All groups share one centre, and each spreads out both ways along 5 directions, with some noise.
In the rows, zero is written as 128.
Some rows, each with its group after it:
[137 111 100 120  83 143 110 145 133 114] => (1)
[161 102  98 111 165 101 144  97 151 173] => (2)
[149 122 109 109 100 131 120 119 126 146] => (3)
[120 167 190 153 175 104 124 135 150 137] => (1)
[ 96 118 120 123 148 131 132 129 137 130] => (3)
[ 79 127 104 117 163 122 133 127 138 139] => (2)
[131 137 123 148 151 121 135 125 124 103] => (3)
[ 95 145 111 146 166 127 140 118 112  85] => (3)
[177 164 133 110 111 112 101  95 127 155] => (0)
[ 99 133 137 152  83 154 121 181 118  89] => (2)
[ 85 133 128 163 169 127 133 148 131  73] => (3)
[132 128 134 110 170 109 123  96 150 155] => (2)
[143 140  85 155 128 115 141 146 127 105] => (0)
[139 140  98 147 115 111 159 155 120 156] => (0)
[134 114  93 139  91 141 114 161 137  91] => (1)
[137 125 103 158 127 116 151 158 128 120] => (0)
[ 64 142 111 147 200 120 148 119 116  86] => (3)
[104 135 132 136 176 121 134 117 130 114] => (1)
[ 93 116 109 150 126 131 165 178 123 140] => (0)
[100 136 139 137 137 142 122 126 113  86] => (2)
[133 140 139 143 107 127 111 160 146 125] => (1)
[154 113 136 137 142 132 128 109 123  93] => (1)
[121 133 160 111 130 129 117 121 138 162] => (3)
[155 132 150 129  94 128  99 146 148 138] => (1)
[131 124 115 156 107 128 143 171 129 118] => (0)
[137 111 163 138 135 130 128 144 145 132] => (0)
[114 132 142 147  75 148 118 182 127 111] => (2)
[107 134 138 136 104 139 117 163 137 129] => (2)

New rows, each followed by its group:
[102 117 147 130 120 144 110 155 148 124] => (3)
[119 122 111 139 118 138 118 146 131  95] => (3)
[103 137 109 103 157 123 141  91 112 150] => (3)
[144 130 129  96 128 119 130  97 126 179] => (3)
[159 137 141 154 130 120 126 137 138 104] => (3)
[135 143 144 168 125 132 115 152 128  66] => (3)
[123 108 106 160 176 109 168 147 137 118] => (0)
[122 135 145 130  90 152  85 146 132  84] => (0)
[107 139 158  90 140 134 104  92 131 158] => (0)
[ 96 133 132 139 121 145 126 143 111  88] => (2)
[117 128 130 152 139 128 125 147 136  95] => (3)
[122 117 183 137  98 148  94 176 165 130] => (3)
[ 86 119  67 120 108 142 117 158 135 108] => (1)
[111  92  90 125 131 151 151 118  99  81] => (1)
[106 131 104 102 143 120 103 119 155 147] => (1)
[115 116 109 126 114 128 136 153 138 147] => (2)
[194 112 143 135 131 126 132  94 118 103] => (2)
[120 127 122 127 164 124 119 107 135 102] => (0)
[134 124 114 169 143 125 131 155 139  72] => (3)
[142 129 121 134 130 125 128 128 129 120] => (3)
[116 151 199 148 169 116 145 123 121 144] => (1)
[117 152 167 118 146 126  98 112 142 135] => (2)
[ 98 122 125 137 139 136 123 142 135 106] => (3)
[120 128 112 126 118 135 123 126 123 114] => (3)
[ 82 139 129 145 122 147 119 157 118  81] => (2)
[148 130 155 138 112 136 117 130 125 108] => (2)
[160 102 132 124 106 143 128 117 117 105] => (1)
[100 131 131 122 110 135 124 156 136 152] => (2)
[104 108 136  94 133 131 127 125 148 181] => (3)
[ 95 127 123 115 136 129 133 129 127 150] => (2)
[114 118 106 108 112 138 117 130 130 131] => (1)
[ 98 107 143 127 159 125 132 146 158 152] => (3)
[ 82 140 113 132 176 125 141 114 118 107] => (3)
[129 122 123 132 132 131 119 129 131 111] => (1)
[144  99 104 117 146 127 165  94 106 132] => (2)
[159 137  82 174 104 111 156 178 127 118] => (0)
[157 112 133 137 105 136 119 133 126 101] => (1)
[158 123 173 163  90 145 139 161 108 102] => (1)
[117 146 123 115 124 129 114 117 123 131] => (0)
[148 125 133 133 137 124 111 123 144 112] => (1)
[114 115 110 116  99 144 125 143 122 125] => (1)
[105 115 120 100 131 132 126 121 136 159] => (3)
[ 98 139  89 135 109 127  98 174 161 119] => (1)
[152 114 126 116 103 137 112 125 134 124] => (1)
[112 124 123 140 122 138 136 145 119 111] => (1)
[171 143 124 123 145 106 142  88 117 153] => (3)
[137 113 111 133 129 125 137 130 128 123] => (2)
[ 99 142 122 129 149 119 114 141 152 130] => (1)
[129 142 145 142 156 126 105 114 132  75] => (2)
[126 111 101 109 140 131 120 104 134 115] => (1)
[ 71 145 139 138 164 123 141 142 125 134] => (1)
[139 111 119 123 130 128 144 123 124 135] => (2)
[ 77 131 119 112 177 130 136  95 114 120] => (2)
[121 116 142 129 165 126 117 109 144 108] => (0)
[107 130 115 133 131 130 122 141 135 114] => (1)
[136 153 158 133 152 109 101 128 164 141] => (1)
[ 99 128 110 118 103 138 119 154 133 141] => (1)
[124 119 125 120 106 130 132 155 140 171] => (2)
[ 99 141 103 136 132 123 108 156 152 117] => (1)
[179  95 117 119 127 123 156 101 117 149] => (2)
[121 122 111 129  90 140 114 158 133 119] => (1)
[136 125 148 150 183 121 141 102 125  86] => (1)
[120 124 147 142 144 126 126 147 145 122] => (3)
[148 128 168 137 187 116 133  85 130 111] => (1)
[180 121 142 146 103 130 104 139 144  99] => (1)
[111 139 130 127 166 116 111 116 152 123] => (2)
[ 95 156 138 133 183 106 114 123 157 134] => (1)
[ 94 121 109 126 179 115 156 116 128 140] => (0)
[172 119 158 149 147 126 127 112 128  85] => (1)
[132 117 122 137 142 130 127 122 130  99] => (1)
[124 113  92 113 131 131 111 117 138 109] => (1)
[130 122 123 130 143 124 131 117 130 117] => (2)
[101 112  89 126 116 146 129 139 118 102] => (1)
[104 120 145 143 120 142 109 165 146 105] => (3)
